There are 8 hidden switches. A switch that is on adds its own fixed numbers to the row, and there is some noise. The rows also spread widely along 11 directions, which tell nothing about the answers.
Known rows, each followed by its switches (1 for on, 0 for off):
[-15  10  -2  22  16 -20  14   7 -11   3  11   5  20 -31   8  -2   3 -20
  12   3  -5 -15  11   5  12] : 1 0 1 0 0 1 0 1
[  0   4 -13   9 -20 -10  16  -3  -5  -8  -8  17  -8   2 -16  -5 -20  -9
  27   9  17  -3 -13 -17  -1] : 0 1 1 0 1 0 0 0
[  5   7  19  -9 -14  -7  -2 -23  -2  -7   6  -9  12 -12  13  22  -7 -30
   1  -3  24 -18   0  13  16] : 0 1 1 0 1 0 1 1
[ -7  -4  11 -32 -17  -7 -25   9  -4  14   3 -14  19 -16 -17  -3 -18 -19
  18  -4   7   5   3  18   7] : 0 0 1 1 1 1 0 1
[ -3   0 -15  16  15  11  -4   0   2  -7   3  10   3  -8  10   0   8  19
   7 -10  12  22  15   5   5] : 0 0 0 1 0 0 1 1
[ 21  19   6  10  -1 -23  17  -7  -8  10 -14  24  14  19 -22 -36   3 -10
  19   5 -10   0 -12   1  13] : 0 0 0 0 0 1 1 1
[-11  -5 -11  30 -12 -15  35  -8 -12  -5  -8  20  -8  -3  -1   8  -9 -11
  46  10  15 -10 -17  -3 -15] : 0 1 0 0 1 0 0 1
[ 13  -6 -11  18 -19  -5  -6  -4 -12 -22  -3  35  14  -1  -8 -35  -2   2
  38   1  17  21 -12   9  -5] : 0 0 1 0 1 0 1 1
[-19 -13 -15  15  -4  13  13  41   0  -3   4  19   2 -15  -5 -38  20  32
  53   4  -2  45   0  21 -20] : 1 1 1 0 1 1 1 1
[-17   5 -24   1   3   8  -3  21   4  18  -4  -4  -3  -1 -28  -2 -17   1
  25   3   2   7   6 -10   5] : 0 0 1 1 1 1 1 1
[-27   0   8 -28  -3 -11  19  -1   9  20  -1 -26 -10  -7   7  24  19   5
  -1  -3   4   7   1  -1 -13] : 0 0 0 0 0 1 0 1
[  1   7 -11   9  12 -13 -16   8   3  22 -17  24   0  23 -19 -32 -23   6
  33  -4 -20  19  -8   5   1] : 1 0 1 0 1 1 1 0
[ 21   6   1  -2   5  15  18  -8   2 -24   7  -8  21 -18  16  13  10 -10
 -20   8  24   1  25  -1  29] : 0 1 1 1 1 1 0 1
[  2 -14  18  -2 -20  30  -5  11  -8 -21  -1 -12   2 -17  18   8  14  -1
   8  18  19   8   3  11   0] : 1 1 0 1 0 1 0 0
[ 27 -22   2 -30  -9  13  23  26 -14 -21 -23 -10  21   3 -16 -28  18  -9
  12  38   1  16 -13  -9 -14] : 0 0 0 1 1 1 0 1
[  5   8 -12 -12 -23  -5 -15   1  -2  -6  -4   8   5   1 -24 -17 -17  -5
  13   4  19  12  -4  -8   9] : 0 0 0 0 1 1 0 0
[  3   8 -13   5  19  11 -37  22   8  -8   2   7   5  -6  -2 -24 -10  13
   1  -4  -3  22  11 -11   9] : 0 0 1 1 1 0 0 0
[  7   2  19   7 -14   9  20 -10   3  22 -26  -3 -30  42 -13   3  13  14
  23   4  -8  10 -26  -7  -8] : 0 0 1 1 0 0 1 1
[ 18  23  28  23 -15  -2  -9 -15  -2   3  -6   1  -5  15  -5  -9   2 -25
  11  10  -5 -22 -15  -5  21] : 0 0 1 0 1 1 0 1
[ 12  -3 -11   1   7  13   4  -3 -10  -6  -2  13  37 -12  -2  -6 -21 -25
   4   0  10  -4  31  21  28] : 0 1 1 0 0 1 1 0
[ -3  -6   3   4  -5   1  34  19 -20 -18   3  -7  17 -33  14  -3  26  -2
   8  18  11  -4   5  -1  -5] : 0 0 0 1 0 1 0 0
[-11  34  -2 -18 -18 -15  -5  16  -7  12   5 -18  -2 -14 -31  -8 -11 -12
   2   9  16 -17  -4 -27  20] : 0 0 0 1 0 1 1 0
[ 18  -9  21  12 -15  -8  27 -20 -24 -14   0  14  36 -16  19  -2  17 -21
  13   3  10  -4   4  36  17] : 1 0 0 0 0 1 0 1
[ -7  15  32   2 -23 -10 -31 -14   6  20   2   5  -9   1   7  -5  -5   1
  26 -19   5   1 -10  25   4] : 0 1 1 0 0 1 1 0

New rows. What belongs after each?
[-22  -7   3   3   5   4  19  11  -5   0   6 -21   1 -30  14  22  18  -3
   6   9   7  -6  12  -6  -8] : 0 0 1 1 0 1 0 1
[ 27 -17  12 -12 -18   8  -5   8  -8 -12 -27   6   6  11 -18 -24 -14 -18
  22  27  -1   3 -16 -10 -12] : 0 1 1 1 0 1 0 0
[-19 -11 -15  -4  17  -2 -17  25   6  20  -2   7  13  -5  -9 -20 -12   6
  30  -6 -18  27  11  21  -6] : 1 0 1 0 1 1 0 1
[  8  12  12 -40 -10  -2 -18  -1  13  -1   4 -12  11  -6   0  -8  -2  -2
 -15  -7  13  16   8   4  15] : 0 1 1 0 1 1 0 0
[ 12  -3 -11  -7 -13  -8  34  -3  -4 -19 -16   3  -5  13 -13 -13  11  -3
  12  24  15   7 -25 -30 -14] : 0 0 1 0 1 0 1 1
[ 12  12  15  22 -14   4  26  18 -12 -19  -5  -1   0 -12   3 -21  18 -16
  16  32   0 -21 -13 -15  -1] : 0 1 1 0 1 1 0 0
[ 22   4  12 -18  -9  -3  40  14  -1 -23 -12  -7   2   4  -1 -29  43   6
   6  31   7  15 -21 -17 -17] : 0 1 0 0 1 1 1 1
[ 18 -27   1 -13  -6  -7  -1 -13  -2 -19 -24   6   1   6  10   2  -5  -3
  18  17   8  11 -16 -12 -31] : 0 0 1 1 1 1 0 0
[ 15   1   5 -53  15  -4   1   3   3  -5   2 -18  41 -18   6 -10   8 -12
 -41  -2   4  14  29   7  24] : 0 0 1 0 0 1 0 0
[ 15  -8  18 -16  14 -22  17 -25  -4  11 -25   1  11  19  12   5  -5 -19
   1   1 -15  -9 -13   8 -10] : 0 0 1 0 0 0 1 0
[ 13   3  -8 -29   7 -13  -7  -7   5   4 -20  -6   0  17 -25  -2 -22 -14
  -7  11   2   6  -9 -29   2] : 0 0 0 1 0 0 0 1
[ 22  14  21  20   5  -2  -8  -8  -5   9 -27  10 -14  27  -8  -9 -15 -16
  22  20 -16 -17 -23 -12   2] : 1 1 0 1 0 1 1 0
[ 10  15  12  -9   4 -32  39 -18   1   3 -12  -1   2   5   1   6   6 -18
   3  11   3 -14 -13 -12   0] : 0 1 0 0 1 1 0 1
[-48   1   3  -2  -4 -15   2  21  -1  21   8 -21 -14 -22  -1  14  -1  -6
  36   3   1  -8 -15   3 -20] : 1 0 1 0 1 0 1 1
[  9 -10   1   9 -13  17   5   2   3  10 -19  12 -10  25 -14  -5 -12   8
  34   6  -1  25  -7   9   2] : 1 1 1 1 1 1 0 1
[ -3   2 -33 -11 -17 -20  -2   2  -9   8  -8  30  18   2 -36 -25 -35  -4
  40  -7  16  19   0  10   7] : 0 0 0 0 1 1 1 0
[-21 -11 -15 -32  -1 -23 -14  22  -2  21 -11  -2   9  -4 -28 -17 -35 -12
  32   0  -9   9 -10   1 -19] : 0 0 1 0 1 0 0 0
[ 12 -11  -2 -25 -36  13 -10  -4  -6   5 -19   5   7  28 -38 -15 -14 -12
  33   9  14  18 -15  15   4] : 0 0 0 0 1 1 1 1
[ 11   7  -8   6  -2  27 -12  12   2   2   6  17  25   1 -15 -25 -11  -1
   4  -6   4  27  29  22  44] : 1 1 1 0 0 1 0 1
[  3  -1   1  30   2  15 -22  14  -1 -11  -9  10 -11  -2   4  -7 -16  -5
  29  18  -3  -2  -6 -10  -7] : 1 1 1 1 1 1 0 0
[ 11  -6 -19 -21  13  32   7  29   3 -16 -16 -21   4   2 -19 -14  15   0
 -10  37   2  14   7 -34  -3] : 0 0 0 1 0 1 1 1
[ -5   4  -8  16   9 -14  -4 -20   4   8  -8  19  -1   0  11  15 -26  -7
  24 -11   6  -1   6  11   1] : 0 1 0 0 1 1 0 0
[ -9  13  22  -8   3  18 -20  39   9 -11  10 -33  -8 -21  16 -22  41  15
 -12  19 -10  10  -4 -13  -6] : 1 0 1 0 1 1 0 0
[ 20  -1  11  34  14  -1  -5 -13 -14 -11 -12  11  15  -2   8   0 -12 -33
  13  11  -7 -26  -2  -2   8] : 0 0 1 1 0 0 0 1
[ -4  14  26  -5 -11  16 -14  19   4  14  -1 -20 -10   4 -10 -15  23   9
  11   5  -8   8  -6   1   4] : 0 0 1 1 0 1 1 1
[ 21 -14   9  35  20  45 -13  -7  -7 -26  -7   0  13  -2  28  12   9 -13
  -5  14   1  -4  17  10  17] : 1 0 1 1 0 0 1 1
[-12  12  -8 -17  -4 -30   5   1  -3  13  -1   5   8  -9 -10  -7 -16  -9
  20  -4   5   3  -6   3   2] : 1 0 1 0 1 1 1 0
[ 25 -20  30 -30 -23  29 -12  12   5 -17 -17 -20  -1   9   6 -14  18   3
   1  22   5  21 -12   1 -13] : 0 1 1 1 1 1 0 0
[ -3   0  -5  16 -25  36  22  15  -2   3   6   8   5   4 -11 -17  28  27
  14  -6  10  35  19  22  24] : 0 0 1 0 0 1 0 1
[ 28  12  -9  13   4  11   2  10  -3 -35  -9   8   4   3   0 -32  20   1
  -4  28   8   4  -6 -27   2] : 0 0 0 0 1 1 1 0
[ 20   1  18 -36 -17   5  -1   0   6   7 -25 -16  -9  35 -18 -16   5  -4
   0  14  -5  10 -27 -11  -2] : 0 0 1 0 1 0 1 0
[ -3  10  37  -4  -5  -2   3  19  -4  25  -8 -17   1   3  -1 -13   4 -17
  21   9 -26 -14 -14  18   3] : 1 1 1 0 1 1 0 0
[ 14   1  12 -19 -14   1  54  -6  -9  -9 -14 -21  -1   2   4  12  27  -4
 -17  24  11  -5  -7 -25   2] : 0 0 1 1 0 1 0 0
[ -8  19  -4   2   4 -24   6   7  -2   6   4   1  -2 -14  -4  -5  -7  -1
   7  -3   4  -6  -5 -17   4] : 0 0 1 1 1 0 0 0
[-11 -10  -4 -10  -7 -29 -18   5  -2   0  -3  14   4 -17 -12 -11 -26  -9
  36   0   9   8 -13  -7 -25] : 0 1 1 1 0 0 0 1
[ 15   0  29   3 -10  -3 -21   6  -3  -8 -11   0 -11   7  10 -25  14   6
  24  11  -5   8 -32  -3 -23] : 0 0 1 1 1 0 1 0
[ -7  -4  -6   7  23   2 -26   2   8   1 -10  -2  -9  -3  13  18 -33  -9
  11   5  -1  -2   1 -13  -8] : 1 1 1 1 1 0 0 0
[ 11  -7  13  32 -25  27   3  -6   1 -16  -9  15 -13  11   4  -7  16   5
  27  12  10  13  -7   6  -2] : 0 1 1 0 0 1 0 1
[ 27   0  11   9 -42  27  29  -8 -21 -23  -6  10  15   8  -5 -11  21  -4
   4  16  23   9  -2  13  33] : 1 0 0 0 0 1 0 0
[  1  -2 -11 -35  -6 -43   7  -5  -8   6 -15  15   7   1 -20 -17 -17   3
  21  -2  12  17 -19 -13 -20] : 0 0 0 1 0 0 1 0
[ -7   2   6  29  -2   8  15  17  -7  29 -14  16  -6  14 -17 -15  -7   3
  52   3 -19   8  -5  18   0] : 1 1 1 1 0 1 1 1
[ 22  23   9  32 -11  35  -6  21  -5 -21   5   7   5   5 -10 -34  16  -2
   6  15   5   2   1  -2  34] : 0 1 0 0 1 0 0 1
[ 18  -4   2  -5  24  10 -38  -3   2 -15   1   3  28 -13  24  -7  -3  -2
  -8  -8   8  11  23  18  14] : 0 0 0 1 1 1 1 0
[  4  -6  26  -7 -27  27  -3   6   0  -1  -3 -14 -10   9   1  -6  30  18
  13   2   8  23 -10  10  -2] : 0 0 1 1 0 0 1 1
[-16  -8  -5 -14   0  -2  27  21  -2  -7   4 -15   3 -28  15   6  23  18
   6   8  10  15   7  -5 -18] : 0 0 1 1 1 1 0 0
[ 12   2  10 -17   4  -4   4 -11  -1 -23   2 -20  16 -15  17  11   9 -27
 -22  13  13 -12   2 -11   8] : 0 0 1 0 1 0 0 1
[ 16 -15  13  -7 -22  11   9 -11 -11   4 -23   1   9  23  -6  -1  -8 -20
  25  10   0  -4 -11  21   2] : 0 0 1 0 1 1 1 0
[ 17  -9   4 -51  -5  -5   4  -3  14  -6 -18  -8   7  12  -4 -11   4   1
  -4   7   9  26  -5  -3 -11] : 0 1 1 0 1 1 1 0
[ -5   4  -8  15  20  34 -36  17   7 -16   8  -8   3 -21  19   7  -3   5
  -1   4  16   4  26   0   9] : 0 1 0 1 1 1 1 0
[ 18  18  20   2  -3  27   6   8  10 -18  -6 -21 -16  13   7  -9  37   2
 -11  27   7   0  -9 -20   7] : 0 1 0 0 1 1 1 1
[  6   9  -6  29  -9   7  19   1  -5 -14  -2  12  -4   1  -6 -17  18   1
  12  16   5   3  -3 -17   5] : 0 0 1 0 0 1 0 1
[ 14  -4 -15 -24  -1   0   2   7   0 -29  -4   0  21 -11  -4 -22  15   0
  -4  18  21  23   4 -10   0] : 0 0 0 0 1 1 1 1
[  2  10  22 -23 -33 -18   2  10 -10  -8  15  -3  22 -24  -9 -33  26  -5
   8   4  15  10  -9   7   5] : 0 0 1 0 0 1 0 1
[  9   4  -2  10  25 -12  13 -10   3   1 -16   0   0   0   3   8  -2 -13
  -1  12  -8 -11   1 -25  -3] : 0 0 1 1 0 1 0 1
[ 26 -20  23 -43  -1  10   5   3  -6  -8 -18 -22  22  11   5  -6  18  -8
  -3  13   0  16  -9  16  -4] : 0 0 0 1 1 0 1 1
[-18   0  -7 -17   1 -15 -19  21  -9  -6   9 -12  16 -33 -10 -11 -16 -28
  13  11   5  -9  -3  -6  -1] : 1 0 1 0 1 0 0 1
[ 27   2   7 -14  -8   0  19 -15 -10  -1 -12   9  33   9 -15  -7 -17 -35
   9   7  10  -6   7  20  27] : 0 1 1 0 1 1 1 1
[  3  20  24 -12 -24 -11 -31   4   0  -1  -8 -18 -23   1 -14  -9   0 -11
   7  20   7 -16 -30 -34  -9] : 0 0 0 1 0 1 0 0
[ 21  20  19 -29 -15 -12 -21  23  -9  -6   5  -4  28 -16 -21 -47   1 -10
  -1   6   0   5  -4  -2  19] : 0 0 1 1 1 1 0 0
[ 10  -9  -5 -16  14  -7   5  -6   0 -39  -6 -11  12 -20  24   3  22 -11
 -11  26  21   1  -2 -21 -20] : 0 0 0 0 1 1 1 1
[  3  -1 -11  -2   3  -9  -2 -29   7  15 -16  14  -4  18  -8  18 -19   2
  14 -11  12  14   4   2   5] : 0 0 0 1 0 1 1 1
[ 14  -3  32  -8   5  -3 -20 -14   5   7 -17 -18   2  14   8   6  -1 -30
   3  11 -15 -15 -13   4  -5] : 0 0 1 0 1 1 0 1
[  0  -4   2  25   6  -5  -5   9   1  -6  -5  27   3  -3   2 -30   2   5
  33   2  -8  17  -6   4 -16] : 0 1 1 0 0 0 0 1
[ 20  16  18   9  -8  14   0 -13   7   3 -15  -4 -13  32  -7  -5  16  -2
  -5  12  -4   1  -9 -12  17] : 0 0 0 0 0 1 0 1
[-14   4   6 -20  20  -7  36  14   1  16   6 -23  19 -16  12   2  29   2
  -2  -4  -8   5  15  16   3] : 0 0 1 0 1 1 1 1
[ 23  -1   3  -2   5   8  18 -22  -2 -18 -18   0   0   6  17  20  -3 -10
 -10  18  18  -3   2 -12   9] : 1 1 0 1 0 1 1 0
[ 35 -10  18 -37 -10  11   1 -28   1   0 -25  -4  12  31   4   7   4   0
 -14  -1  10  20   0  13  12] : 0 0 0 1 0 1 1 0
[ 22   6 -10  21  23   7   1 -11 -11 -36  -4  16  19 -16  21  -2 -10 -26
 -13  18  16 -16  12 -10  21] : 1 1 0 0 0 0 1 0
[  2  13  20 -26 -35   5 -30  11   1   5   2 -16   5  -2 -30 -16 -13 -27
  15  12  10  -4 -10   0  16] : 0 1 1 0 1 1 0 1
[ 10 -22  -3 -11  15   7   6 -14   5 -13 -20 -11   6   5  20  18  -2 -13
  -5  14   1   0   4  -5 -14] : 0 0 1 0 1 1 0 0
[  2  10 -11  24  32   3  16  28  -1  -4   0  15  13  -9  11 -35  20  15
  11   8 -18  15  10  -1   2] : 1 0 1 0 1 1 1 0
[  8 -12  22 -30 -11  33   0  43   0   1  -8 -31   8   3 -13 -30  33   9
   7  22 -15  23  -4   5  -5] : 0 0 1 1 1 1 0 1
